The groups are shells around one centre, one inside the other: the same stretched ball of 7 dimensions in 6 sizes.
In the rows, zero is written as 128.
Some rows, each with its group after it:
[161 122 132 106  74 150 152 144  88] -> S
[127 116 117 123 159 124 158 109 115] -> D
[145 112 127  61 130 181 121 139 153] -> Y
[122 179 115 171 123 125 181  99 158] -> P
[150 144 141 178 114  86 188 138 102] -> W
[149 153 137 160 164 106 130 131 198] -> Y
[139  84  79  92 176  92 110 124 146] -> P
[131 112 128 119 119 119  95 138 103] -> D
[153 107 108 127 142  96 175 128 108] -> M
[136 151 161 137  60 135 136 167 106] -> P
[143 121 105 111 192 115 114 123 209] -> P
[176 109 172 119 117 123 118 179 117] -> S
[151 120 137  93 144 166 168 127 135] -> D
[157 127 152 153 175  97 152 142 156] -> D
[125 135 146 137  72 119 131 156  83] -> W
[137 136 149 142 186 100 163 148 192] -> Y
[132 114 144 130 147 103 163 148 114] -> W
[140 134 159 174 168  90 136 134 134] -> Y
[104 161 120 198 174  64 157 108 164] -> W
[129 180 144 215  96  76 182 132 120] -> Y
[135 141 168 114 102 152 172 163 128] -> S
[140 129 116 140  69  93 167 152  82] -> Y
[129  87 101  94 146 109  95 131 110] -> Y
[163 107  93 133 164  81 127 124 151] -> M
[164  89 120  94  99 113 116 161  88] -> S
[166 121 132 127 159 112 182 139 151] -> M
[138 161 139 139 111 138 201 135 152] -> M
[117 148  94 174 112  75 160 111 112] -> S
[149 122 118 127 205 119 134 110 189] -> W
[150  87 114  46 130 179 151 130 108] -> P
[146 106 164 140 135 100 121 157  86] -> P
[139 147 122 123 131 157 134 108 154] -> P
[179  76 112  61 138 140 111 152 130] -> M
[158 129 126 161 149 101 139 117 124] -> D
[139  89 124 116 165  90 122 143 113] -> W
[157 108 139 140 146  76 117 163 134] -> M
[116 133  94 145 177  72 145 122 184] -> Y
[168  85 162  76  97 140 123 188  86] -> M
[116 155 138 188 160  91 161 108 133] -> W
[166  79 107  79 149 114 113 149 131] -> S
[159  87 124  65 172 147 144 143 153] -> S
[128 108  90 107 142 123 143 105 109] -> S
[164 134 124 143 102 104 158 146 127] -> S
[179  88 144  61 100 151 139 182 113] -> D
[171 119 127 146 122 100 113 139 120] -> M
[137 114 128 119  63 124 129 146  51] -> W
[162 123 107 111 126 133 149 125 140] -> D
[151 101 163 126 134 126 124 144  75] -> P
[121 148 114 137 163 134 149  99 166] -> S
[126 169 142 194  91  79 196 141 110] -> Y
[140 122 152  92 123 166 107 147 138] -> M
[137  96 106  64 153 136 132 146 160] -> P
[170 104 133  73  89 171 117 150 103] -> W
[173  72 118  72 137 121 100 159 116] -> D
[162  93 101 124 129  96 111 125  89] -> D
[162  68 116  35 135 167  93 149 117] -> P
[157 127 176 129  93 118 133 187 119] -> W
[120 164 115 167 161  83 162 127 205] -> Y
[154 160 177 173 107 112 158 160 136] -> M
[148 151 127 149 113 128 180 119 126] -> D

New rows. What belongs after each?
[129 152 104 194 131  71 156 101 117] -> D
[123 117 147 116 151 129 146 137 118] -> M
[151 123  90 154 152  74 125 116 148] -> M
[163 117 119 124 109 136 151 117  86] -> Y
[176  98 153 101 168 128 111 159 156] -> S
[134 142 122 146  87 120 191 123  81] -> W
[150 150 131 173  80  97 153 137  97] -> D
[167 119 163 116  78 151 154 157  70] -> S
[175 109 130 117 172 112 123 144 173] -> D
[121 144 148 161 159  93 137 141 159] -> D
[122 148 154 153 188 123 141 120 177] -> P
[162 142 147 125 123 139 203 147 149] -> Y
[173  89 159  44 139 181 116 174 151] -> W
[177 125 160 123  78 145 140 161  92] -> D
[171  64 146  58 138 147 139 165  82] -> P
[157 135 131 113 104 133 185 152 142] -> D
[130 160 156 180 101  82 145 163 138] -> P
[118 131 153 130 155 134 156 129 126] -> Y
[123 137 158 136 115 137 151 138 102] -> S
[125 142 152 150 151 118 181 130 131] -> W
[144 153 165 139 133 120 170 167 181] -> W
[152 152 170 130  67 161 169 157 102] -> M
[178 125 173 109  71 142 170 190 107] -> W
[140 100 150 100 185 124 140 150 149] -> P
[153  93 141  81  92 131 159 175  82] -> Y
[115 135 100 112 124 129 146 120 144] -> D
[137 161 144 172  97 107 135 139 129] -> S
[162  82 146  69 169 152  93 152 141] -> M
[151 106 136  73 166 172 152 129 151] -> M
[176  78 140  72 164 153 123 143 120] -> D
[161 146 165 173 141 110 145 137 135] -> Y
[119 111  97 121 146 106 110 113 119] -> S
[137 113  98 157 184  76  89 102 141] -> P
[155 143 143 166 114  80 164 160 140] -> D
[134 163 140 161 108 108 196 142 144] -> S
[143 113 130 145 101  85 145 151  75] -> S
[160 121 151 127  71 133 164 154  62] -> S
[135 129 155 121 137 120 124 163 158] -> M
[129  97 119  73 172 160 117 117 138] -> Y
[132 141 124 136 193 134 152  99 183] -> Y
[129 121 102 111 160 109 165 127 162] -> S
[164 117 157 115 111 112 159 183 131] -> D
[150 117 172 120 170 123 139 162 156] -> W
[168  91 140 130 126  97  90 151  81] -> W
[163 105 127 101  58 121 132 171  74] -> P
[180  97 144 122 116 104 110 164  99] -> S
[134 164 161 174  79 115 131 150 114] -> Y
[149 135 169  92  70 173 185 173 106] -> Y
[153 152 124 194 143  69 137 125 154] -> Y
[154 117 141 151 160  69 114 162 159] -> P
[152 124 167 158 127  97 141 157 101] -> D
[172 123 150 110  50 139 136 176  88] -> P
